The same things were measured in two ways. Each way mixes the same 13 hidden numbers, adds some noise and spreads widely along 7 directions of its own, which tell nothing about the thing.
In the rows, zero is written as 128.
Some things both ways: the first way, then the second way.
[ 86 124 136 173 129 127 130 184  99 145 141 109  88  93  95 117 136 124
 179 139]
[128 142 123 144 130 104 115 152 136 136 174 180 174 185 140 129 134 142
 146 177 157 133  79 166  59]

[134 204 173 102 159 165 175  93 144 163 180 181 178 155 121 105 142 154
 143 145]
[157 140 110 135 157 147 116 125 121 144 134 103 107 120 120 133 162 105
 110 106 126 132 132 144 103]

[103 136  93 120 130 101 118 134 104  91 124  90 116 148 127 126  42 112
 161 151]
[115 141 127 167 151 127  62 138 135 153 121 137 128 141 122 112 139 118
  84 111 100 121  97 140 115]

[120 149  99 114 115 126 127 147 124  64 169 127 143 130 132  87 183 160
 201 154]
[107 121 129 123 149 130 107 132 132 104 137 111 109 131 130 146 117 107
 114 112 127 120 150 138 129]

[139  98 178 137 124 102  92  95 153 173  36 107   4 144 133 123 115 122
 155 189]
[119 130 136 153 122 128 107 109 133 128 143 125 133 107 127 115 114 124
 119 109  71 114 103 149 149]

[108 148 141 166 154 134 156 107 135 104 162 133 169 127 113 124 131 140
 135 101]
[122  77 117 167 105 140  65  90 134 103 141 172 104 137 159 138  75 128
 132 142 110 107  57 146 114]

[161 107 120 124 111 112 103 106 166 124 119 120 130 144 136 136  86  98
 138 130]
[142 166 113 166 135 147 143 145 132 157  98 129 106 125 117 117 138 133
 143  78 125 131 102 135 109]

[ 77 186 132 137 169 165 185  99 105 131 135 154 188 169 115 142 101 190
 143  94]
[126 159 138 125 151 132 139 122 133 132 132 124 121  97 127 135 149 130
 104 127 137 125 114 129 101]

[124 152 153 124 105 135  99  84 200 152 167 161  96 128 119  94 101 121
 149 167]
[129  93  80 138 171 143 134 153 119 164 107  95 131 157 147 116 157 104
 132 113 150 187 158 124 122]

[133 119 135 148 142  96 155 119 129  95 126 128 135 134 142 123 144 143
 145 135]
[144 163 160 116 155 131 118 118 116 109 157 143  97 111 144 125 140 123
  95 113 122  93  97 141  97]

[ 61 134 105 150 114 106  96 125 168  51 140 123  53 131 117  90 127 140
 226 141]
[137 122 130 167 158 121  79 105 146 144 126 118 127  92  79 127 120 120
 135  92 121  88 101 146 132]

[ 93 179 162 116 144 121 167 129 102 145 138 135 122 141  85  99  77 115
 159 135]
[127 158 141 126 123 111 132 153 140 149 144 160 138 118 125 119 135 136
 143 115 119 114 113 108 141]

[ 55 154 164 143 133 137 146 193  72 142 122 108  93 118 114 175  70 102
 135 136]
[163  87  89 188 115 121  75 122 125 155 123 153 141 165 146 100 148 126
 103 114 100 155  94 126 139]

[171  91 132 143 118  97  74 170 126 140 126 100 117 132 148 163 130 111
 111 147]
[179 114 101 161  84 149 105  89 144 143 131 151 103  86 145 154 135 141
 134 128 114 111  70  93 129]

[146 160 118 124 142 124 132 140 119 114 169 143 174 132 121 114 142 145
 146 119]
[107  55  87 148 115 153  91 131 113 132 131 147 125 156 156 128  97  71
 112 126 101 173 147 119 128]

[110 174  99 126 170 145 178  97 147 125 115 131 168 165 123 151 122 151
  95 110]
[129 151 142 174  96 130  79 102 161  90 155 155 107 132 109 151 122 152
 112  85 109  44  86 187 137]

[106 103 167 170 143  92 129  91 155 163 104 137  79 144 138 161  56 125
 134 138]
[153 133 157 110 150 121 135  94 135  93 137 136 108 102 130 126 142 133
  96 125 133 103 109  99 146]

[136 105 135 165 126  90 128 112 151 132 107 114  70  93 104  94 164  95
 154 151]
[146 154 141  86 145 127 171 166 124 137 133 165 108 109 146 115 149 123
 149 118 161 135 130 105 113]

[161  91 150 140  99  93 105 122 145 119 111 121  86 138 138 135  85  89
 140 143]
[152 134 134 135 122  98 116 132 136 107 133 150 132 139 151 121 131 150
 128 140 130 129  96 114 125]

[147 172 180 121 140 125 151 165  52 133 161 153  81 122 118 143 152 121
 175 169]
[153  71  79 153  85 133 115 118 110 150 128 153 105  92 179 151  96 111
 163 127 122 193 133  75 128]

[164 106 179 161 116 104  78 104 171 138 121 154  50 143 114 120 120 124
 133 133]
[ 81 124 137 170 115 131 121  97 153  99 138 119  99  92 105 162  64 145
 157  90 112  79 101 163 140]

[110 107 171 172 112  92  99 191 126 208 147 145  80 105 129 160  66 115
 106 150]
[152 117 103 125 139 121 129 127 149 147 145 129 145 145 125 145 189 140
 104 148 160 136 135  91 144]

[134 108 177 139  96  94  89 210  89 100 141 125  84 121 119 138 142 120
 144 131]
[145 107 124 144 132 120 124 113 113 132 142 145 142 123 150 114 130 119
 110 115 118 127 103 105 126]

[ 96 106 197 166 118 134 114 214  71 164 154 105 125 136 123 157 103 122
 151 139]
[155 135  82 159 150 158 142 155 113 189 100  98 132  92 107 118 140 119
 161 114 117 154  90 128  97]

[177 147 144  65 128 114  82 139  95 106 149 128 126 149 134 145 160 114
 165 162]
[135 100  98 156  81 104  90 126 121 103 138 143 136 155 138 146  92 125
 125 148 101 126  96 119 113]

[151 157 146 116 141 103 102  50 155 123  90 148 113 154 151 116 132 146
 143 141]
[ 94  87  85 176  86 121  57 101 133 165 122 130 117 125 167 149  87 136
 139 142  75 149  96 101 154]

[ 70 109 119 165 141  91 118 129 125 132 104 113  77 130 123 154 109 142
 161 136]
[ 97 118  90 129 158 156 162 185  89 167 100  99 114 116 142 119 109  79
 142  84 121 187 166 111 105]

[161 105 173 160 103 106 104 161 120 159 143 115 107 111 118  82 167 109
 166 164]
[152 141 118 136 152 127  66 126 141 154 122 139 142 127 119 125 155 129
 122 160 130 111  76 131 103]

[182 108 124 112 128 120 116  98 157 127 130 121 116 157 123 138 102 133
 112 154]
[148 106 113 119 130 117 149 174 117 120 146 150 162 141 178 121 136 121
 139 152 153 170 122 110  97]

[158 179 171 116 123 141 127 106 140 136 163 157 164 154 113 101 127 121
 117 126]
[122 132 115 123 144 110 131 147 127 144 135 135 143 149 145 121 146 136
 133 135 144 138 123 128 119]

[218  81 129 141 120  85  52 119 146 113  97  88 133 151 167 153 127 101
  87 137]
[ 76 110 112 167 117 122  79 130 137 124 114 129 114 156 138 138  79 133
 127 113  93 121 104 124 152]

[107 159 115 156 150 141 117 172 119 134 130  85 175 174 135 158 111 128
  77 112]
[141 122 125 109 103 136 148 119 132 123 175 138 118 105 144 141 139 122
 131 128 112  99 115 134 124]

[112 152 131 146 127 157 127 161  77 108 166  98 225 182 132 139  98 147
 141 105]
[119 133 122 123 172 148 123 124 115 133 106 115 138 123 125 107 139 103
  99 134 125 130 103 144  98]

[117 104 156 181 142 126 107 137 149 145 118 109 146 173 141 177 102 160
  76 100]
[ 98  81 101 171 107 144 104 110 131 117 134 114 128 118 156 149  70 131
 154 121  93 115  84 138 139]

Other things, the second way, with their names:
(687): [116 115 106 119  89 149 156 144 113  83 126 134 125 120 150 156  89 112
 129 134 118 121 116 116 108]
(691): [143 140 158 157 112 137  78  81 162  60 152 136  97 134  88 144 118 127
  72 100  85  38  82 151 145]
(211): [128 133 126 126  98 139 130 116 129 144 146 169 106  90 148 136 124 126
 121 142 107 132  96 110 117]
(289): [127 109 134  98 156 124 118 103 135  95 134 138 146 142 146 130 134 132
 120 168 153  96  98 127 130]
(83): [ 87 140 137 137  73  89 125 117 162  62 157 145 124 161 142 175  72 179
 166 155 117  93 103 144 151]
(1025): [118 134 131 133 114 137 141 101 135 117 140 142 106 111 129 132 122 122
 113 121 109 132 122 139 126]
(597): [132 139 127 125 149 152 158 135 104  85 141 120 128 158 133 128 122 100
 111  97 130 103 123 167  89]
(300): [ 97 129 107 189 113 145  88 138 120 121 122 122 110 117 118 151  64 121
 161  80  98  98  94 185 101]
(54): [154 140 146  66 145 137 186 140 118 108 149 147 117  89 161 116 167 116
 117 141 155 131 132 125 105]
(281): [101 194 157 124 145 154 131 140 175 110  86 105  71  66 116 150 141 153
 109  93 132  97 118 119 143]
(771): [156 117 120 128  95 119 129 114 133  74 144 139 114 135 113 138 112 129
 132 132 114  91  99 157 120]
(483): [114 113  83 162 112  95  84 151 122 141 137 102 163 146 140 178  89 111
 169 123 135 149 156 113 101]
(999): [125 161 153 155 107 110 135 103 162 117 156 173 110 130 107 144 124 161
 131  94 141  74  97 130 138]
(567): [110 153 120 162 130 133 114 177 153 149 151 133 145 124  96 145 127 150
 162 111 128  87  90 165 118]
(473): [ 92 157 132 155 157 102 116 139 162 139 124 133 147 165  96 141 118 158
 159 109 158 101 118 132 144]
(236): [153 167 115 143 122 139 149 173 132 143 113 124 122 101 111 130 144 133
 149  91 126 122 114 128 116]
(19): [163 140 125  85  76 125 173 102 142 123 163 144  96  72 133 175 121 138
 176 152 125 113 124  68 150]
(1068): [147 167 139 137 119 153 153 104 148 115 126 111  76  74 117 146 131 142
 122  96 108  94  92 120 126]
(258): [147 127 140 117 131  73 123 122 150 118 134 125 141 107 135 133 134 150
 128 154 134 142 125  64 155]
(1064): [137 189 146 115 182 123 183 158 115 177 130 132 120  98 140 109 155 131
 145  97 162 144 116 103  82]
(821): [153 108 117 151 127 107 117 126 126 144 148 154 124 125 151 120 130 148
 156 120 137 134  96 128 132]
(50): [132 166 106 153 122 140 130 145 120 181 122 124 101  86 118 142 116 123
 169 102 114 145 111 125  93]
(525): [194 123 145 108 146 114 145  87 120  94 104 139  91 105 165 103 158 125
  99 103 147 139 128  76 144]
(385): [144  79  99  97 138 150 136 138  98 126 120 105 116 103 144 112 130  73
 109 124  99 156 150 102 138]
(443): [145 132 125 148 129 126  90  96 157  90 115 118  90 120 123 168 128 142
 115 115 146 103 119 121 136]
(1019): [125  90 115 114 121 104 115 127 139 114 178 138 152 143 164 166 141 124
 114 157 157 134 152  93 130]
(604): [155 130 141 111 136 135 147 113 125 118 151 133  91  88 128 127 141 111
 100 110 118 121 123 101 126]
(714): [112 134 123 136 173 122 149 115 142 164 167 124 139 164 142 140 177 140
 108 121 169 139 141 117 124]
(397): [100 133 149 146 195 169 119 103 140 104 111  84  83  94 125 135 131 107
  68  81 135 109 120 139 110]
(392): [181 131 159  87 158  92 155 109 115  89 192 148 132 116 156 140 170 125
  86 147 176 123 136  96  94]
(450): [129 108 110 136 104 107 104 107 132 117 145 122 142 137 127 142 116 123
 118 147  95 123 121 113 145]
(1055): [116 152 153 132 122  86 111 111 173  84 158 140 142 158 125 165 120 163
 125 156 149  97 112 108 137]
(1073): [ 85 187 132 139 166 104 141 208 131 142 126  89 157 143 128 140 138 137
 133  88 140 129 156 132 114]
(351): [166  70 102 123  95 104  97 108 165 117 134 126 127  80 165 158 147 145
 127 183 135 172 128  61 166]
(487): [139 124 134 138 160  91  94 125 122 124 154 134 161 133 116 120 121 131
 139 140 135  99  93 153 103]
(55): [105 155 142 136 157 120 115 120 142 133 163 148 128 151 125 145 143 143
 116 122 149 104 118 146 121]
(633): [117 110 148  96 135  93 117 130 124  95 140 163 151 146 139  98 125 118
  92 163 116 122 112 116 137]
(332): [142 111 144 144 117 116  91 102 143  80 163 146 124 130 134 135 116 124
 101 130 111  97 100 145 122]
(925): [162  99 125 133  84 141 132  63 144 100 148 157 108  88 135 152 102 121
 139 142 111 116  96  95 141]
(885): [150 123 138 119 126 145 130 104 129 133 169 200 128 156 145 110 165 122
  88 140 134 100  83 128 117]
(347): [146 138 158 145 167 132 113 108 153 105 155 137  93 115  98 128 147 121
 105  88 144 103 127 160 124]
(900): [126 110 104 112 116 154 135 141 119 127 143 132 129 111 133 140 134 104
 119 132 113 118 126 129 128]
(373): [ 96 151 141 126 139 141 125 123 134 118 138 121  92 110 124 142 111 124
 124 104 108 103 123 146 133]
(624): [110  82  94 102 150 163 139 134  86 128 131 107 117 111 151 133 111  59
 128 111 123 161 177 143 108]
(600): [163 122  93 170  57 155 151 112 119 141 166 177 107 125 120 139 118 122
 153 100  97 116  87 163 102]
(335): [168  95 120 118 108 166 147  79 124  92 154 135 101  70 166 162 120 107
 124 132 136 117 107 114 102]
(842): [163 140 145  99 150 134 178  91 120 133 141 135 123  91 155 117 164 126
 103 117 146 107 104  81 119]
(1023): [113  66  88 141 102 138 105 113 110 132 113 129  99  90 162 150  74 109
 154 119 114 143 121  98 138]
(1053): [121 102 110 141 103 125  99 155 130 166 129 162 112 112 156 116 115 117
 134 126  96 161 113  89 142]
(731): [127  78 115 142 120 175 134 136 119 108 101 117  70  77 177 132  88  87
 125  67  99 164 147  75 161]
(535): [123 149 167 128 108 125 152  86 130  95 177 168  88  91 132 153  84 128
 117 122 115  99  90 106  99]
(504): [145 162 110 134 188 137 175 164 121 197 125  97 129 127  79 106 172 117
 136  90 140 142 128 112 113]
(701): [154 168 117 194 135 118  97 143 133 192 128 166 142 131  91 111 138 142
 133 116 125 123  48 133  72]
(658): [132 137 119 136 152 136 133 148 135 138 143 147 121 169 125 113 155 137
 136 113 148 112 106 167 115]
(147): [ 79 110 121 148 116 117  90 155 118  86 133 129 116 185 148 125  71 106
 118 112  81 137 135 157 133]
(1010): [105 135 127 165 166 143  90 157 108 148 120 126 108 156 151 104 108 119
 122  72  98 110  90 144 124]
(413): [ 92 123  90 187 151  94  44 151 148 164 105 113 190 170  75 127 127 142
 127 148 122 112  90 166 118]
(876): [111 142 122 133 136 152 176 129 113 126 136 101  88  94 128 129 105 113
 146  89 107 135 128 165 102]
(39): [ 92 115 136 114 128 111 161 139 146  90 157 124 123 123 151 158 104 140
 147 134 153 134 146 122 135]
(36): [138 116 118 105 117 136 206 123 115 114 136 157 102 163 164  99 126 137
 143 146 128 162  99 126 118]
(304): [ 83 125 129 127 143 143 130 152 128 106 139 124 111 121 155 143 116 124
 120 111 133 123 133 165 116]
(590): [154  99 107 145 127 120 128 116 108 139 139 151 126 141 137 110 138 115
 108 124 119 156 113 118 120]
(181): [150 150 145 107 143 160 151 101 118 130 160 129 112  79 156 136 156 117
  87 140 116 110  85 109  90]
(506): [157 106 105 147 113 143 102  90 123 144 146 138 123 102 138 147 131 115
 117 125 113 109  97 106 122]
(445): [106 115 110 154 153 147 102 137 129 121 110 100 144 120 115 126 114 121
 132 116 113 108 101 171 123]
(511): [ 98 164 162  99 140 138 183 148 131  94 152 123  82  99 141 138 124 136
 121  87 126  95 135 138 136]
(834): [139  83  81 117 121 162 135 146  80 161 141 143 137 140 164 112 122  67
 121 142  96 174 123 111  97]
(22): [120 110 127 142 109 116 107 114 160 119 136 166 119 106 138 147 125 148
 132 136 148 129 116 117 146]
(139): [155 167 131 175 123 121 102 102 149 145 123 147 130 109  99 120 156 173
 120 105 116  66  49 154 131]
(736): [101 149 137 159 123  81 101 131 157  88 164 155 160 199  83 144 114 172
 138 142 141  66  89 195 123]
(998): [113 122 108 135 122 120 134 117 123 149 155 134 123 143 158 133 132 143
 133 138 119 131 105 138 121]
(645): [134 118 128 144 119 148 121 111 132 132 158 152  99 126 140 133 124 106
 116  99 104 133 127 118 137]
(315): [190 125 100 103  92 162 167  78 117 172 147 171  92  77 150 138 149 126
 157 156 126 125  72  86 107]
(447): [108 132 117 130  95 119 165 126 135 122 170 133 110 121 135 160 119 142
 155 113 124 131 149 146 137]
(748): [152 107 107 136 141  97 123 157 121 144 142 145 162 158 153 117 149 128
 126 153 149 170 118 103 103]
(638): [139 104 102 145 101 127 128 162 124 130 120 139 124 114 112 123  97 112
 151 124 101 150 110 111 128]
(841): [153 137 135 115 140 112 145 117 138 112 155 139 116 119 127 142 158 151
 130 127 160 105 122 126 138]
(651): [ 80 130 113 155 123  91  90 158 129 132 139 132 137 184 153 134  83 152
 170 136 110 132 104 154 126]
(580): [ 94 139 107 144 127 141 137 141 117 143 145 126 129 166 134 131 119 116
 129 112 108 131 126 162 106]
(770): [153 127 133 106 138 166 111 122 137 107  96  73  84  36 147 142 150  89
  66 104  90 130 144  66 147]
(77): [128 116 125 142 144 113  95  94 145 111 134 121 122 136 115 153 118 128
 119 128 138 113 126 111 139]
(363): [ 69 135 118 152 142 168 140 134 125 127 137  89  93 120 130 161  94 105
 121  66 106 112 147 148 124]
(76): [161 130 115 118 135  92 133 140 167 128 121 126 128 150 154 148 178 169
 132 146 180 153 140  53 163]
(760): [105 110 116 136 117  95 130 138 137  88 160 145 200 191 129 131 119 133
 127 171 142 118 113 175  98]
(1026): [ 71 134 133 107  73  90 135 144 151 112 180 157 141 132 163 173  88 165
 172 154 123  84 115 118 150]
(896): [122 121  87 174 102 145 139 124 112 151 155 128 107 125 146 154 105 138
 158 110 114 132  91 164  88]
(349): [146  88  97 171 120 103  88 105 149 122 167 134 133 168  84 147 132 121
 145 115 137 129 150 173 137]
(377): [170 134 133  93 139  97 123 149 112  85 131 120 157 148 125 101 140 119
 135 130 115  85 115 140 137]
(858): [157  75 119 140 120 116  72 107 129 111 131 140 147 117 147 108 132 118
  81 162  85 128  80  96 150]
(530): [153 133 119 101 129 139 176 139 121 145 132 139 114  90 146 121 158 113
 126 129 139 160 135  98 110]
(972): [128  98  95 122 132 102  92 146 147 136 111 111 139 136 136 148 138 136
 139 154 146 146 142  81 162]
(823): [124 146 126 123 149 145 136 119 135 120 111 127 111 117 117 146 133 108
 111 114 159 121 133 114  98]
(634): [114 111 112 147 118 117 126  91 153  99 154 127 136 154 107 151 142 147
 109 138 142  98 120 177 128]
(423): [ 76 110 114 146 130 145 132 127 135  99 129 117 103 156 130 150  89 108
 134  93 126 134 160 158 133]
(962): [125  92 110 154 119 112 113 136 131 180 148 170 136 130 149 107 135 121
 111 138 110 179 111  81 134]
(620): [147 124  98 154 103 118 106 142 126 151 124 130 138 136 141 135 120 113
 128 125  99 156 120  79 126]
(478): [126 113 109 128 114 112 125 136 142 122 117 121 121  99 137 150 119 141
 151 133 140 133 127 105 141]
(997): [102 120 112 148 103 156  92 109 145 139 134 119  74  82 144 165 107 122
 143  89  92 115 139 134 166]

Some of these things the first way, each followed by its name:
[ 97 138 100 145 150 112 157 118 123 103 113 104 172 168 146 162  62 121
 128 100] => (147)
[172 140 158 147 133 135  95 148 119  80 145 105 132 167 144 125 186 125
 134 139] => (487)
[148 126 119  89 133 115 106 140 143 113 158 120 160 146 134 134 109 125
 149 146] => (691)
[149 176 158  99 145 154 134  95 105 144 117 147 109 138 118 110 145 141
 180 162] => (1025)
[ 49 162 135 103 104 137 145 175  98  74 185 147 154 122 103 109 150 131
 229 123] => (771)
[ 49 156 173 177 120 128 146 181 114 147 169 153 109  95  81 103 130 134
 183 104] => (473)
[132 146 117 162 153 108 133 112 180 146 140 176 141 149 128 143 133 178
  76  92] => (1019)
[102 135 149 134 132 123  62 184 118 132 177  84 126 137 146 158  55  92
 150 164] => (504)
[139 144 118 116 157 117 126 119 137 129 124 118  95 117 138 125 134 135
 163 175] => (645)
[ 62 173  92 124 150 112 111 133 102 105 104  83 105 153 113 126 144 149
 143 150] => (1026)
[129 107 122 109 156 106 103  89 147 114 100 107  92 139 133 148 103 116
 174 158] => (638)
[206  99 177 151 120  82  76 113 148 147 105 143  83 140 164 170  87  80
 100 140] => (590)
[172 133 157  75 120 127 116 145 133 115 184 132 129 121  97  67 156 139
 163 188] => (567)
[ 68 205 133 125 175 199 192  89 119 136 134 155 176 172 114 144  81 187
 135 108] => (351)
[118 179 146 132 111 174  84 205  75 138 171 118 140 148 123 158 130 122
 126 135] => (634)
[135 147 116 136 122 153 145 176 121  61 193 128 134 113 124  95 128 124
 189 144] => (347)
[136 181 156 160 127 141 124 157 157 137 172 176  93 122 137 123 138 100
 160 128] => (349)
[151 111  79  89 135 116 116  94 161  84  84 115 119 164 142 125 172 187
 137 149] => (1073)
[106 146 120 152 117 139 125 141 122  74 151 120 174 182 148 145  59 126
 153  97] => (876)
[160 108 131 130 137 123 104 172  92 114 141  95 182 153 153 145 145 170
 120 140] => (181)
[ 47 127 181 165 107 134 168 147 129 136 153 165 140 136  86  96 129 184
 170  99] => (445)
[ 26 161 150 160 138 140 161 146 100 128 128 144  99 128  89 130 131 156
 175 110] => (478)
[ 77 190 143 160 192 141 156  74 125 128 123 143 154 167 119 168 156 169
 102  92] => (1023)
[ 77 108 100 144 106  97 121 153 138  67 139 130 108 120 133 132  84 133
 182 113] => (748)
[123 143 156 156 134 133 151 148 127 159 182 166 150 159 109 143 113 160
 121 111] => (335)
[ 87 110 131 159 108  82 138 127 138 103 126 138  97 116 129  95 107 140
 199 136] => (373)
[ 30 173 120 147 154 157 150 159  77  84 112  70 126 123 128 133 174 144
 187 144] => (651)
[105  85 175 191  95 107  93 138 158 152 118 118 128 104 135 155  54  67
 129  97] => (36)
[116 111 127 199 124 128 127 178 125 118 144 122 152 155 128 163  78 141
  90  76] => (39)
[204 103 190 165 109 100  73  97 178 167 106 171 125 157 124 115 136 125
  93  91] => (413)
[168 103 121 158 122  87 110 181  63 104 110  92 137 135 150 146 107 110
 138 126] => (211)
[ 98 106 132 171 133  85 119 101 176 133 104 132 142 163 147 146  89 138
 117 101] => (385)
[ 64 151 132  97 151 120 179 120 102 139 164 174 196 153  92 149 122 194
 163  95] => (687)
[189 133 134  70 160 116  68  66 146 110 107 111  61 120 121 119 146 105
 186 194] => (701)
[125 118 168 202 124  94 139 193  87 187  97 104  61 127 133 138 124 108
 111 157] => (997)
[140 153 141 121 132 138  63 181  82 131 163  85  79 131 140 148 159 112
 181 204] => (77)
[147 124 134 134 124  94 129 163 126 121 132 151 132 120 142 153 130 104
 144 107] => (600)
[151 155 190 105 130 103 116  53 189 169 117 206 116 156 126 103 127 148
 153 125] => (450)
[135 157 168 109 113 108  97  70 172 125 133 162  94 130 132  92 122 126
 156 162] => (998)
[148 132 191 153 119 139 144 177  76 165 145 128  95 117  86 109 161 138
 110 157] => (304)
[170 100 154 136 152 126 105 116 126 125  89  96 174 179 159 176 104 143
  74 112] => (858)
[198 124 107 107 132 136  61 138 130 126 129  88 117 147 151 142 160 125
 143 174] => (1055)
[159  91 126 135 135  83  91 118 153  96 123  63 115 144 158 145  96  97
  99 180] => (1010)
[134 194 134  86 143 172 120 134  85  70 162 116 181 189 133 138  83 135
 163 128] => (258)
[ 96 174 108 111 158 130 157 136 104  59 180 151 133 151 147 157 125 171
 172 143] => (392)
[117 103 118 148 114 110 106 103 199 109 125 116  94  84 131  91 170 117
 159 161] => (658)
[105 136 143 148 131 141 119 178  80 139 109 101  96 114 110 138 166 127
 156 140] => (530)
[ 72 143 200 118 115 123 151 126 117 138 122 165  88 113  94 108 130 138
 178 136] => (139)
[ 69  83 116 163  86  67  93 159 151 104 104  66  93 178 153 150  83  77
 154 146] => (377)
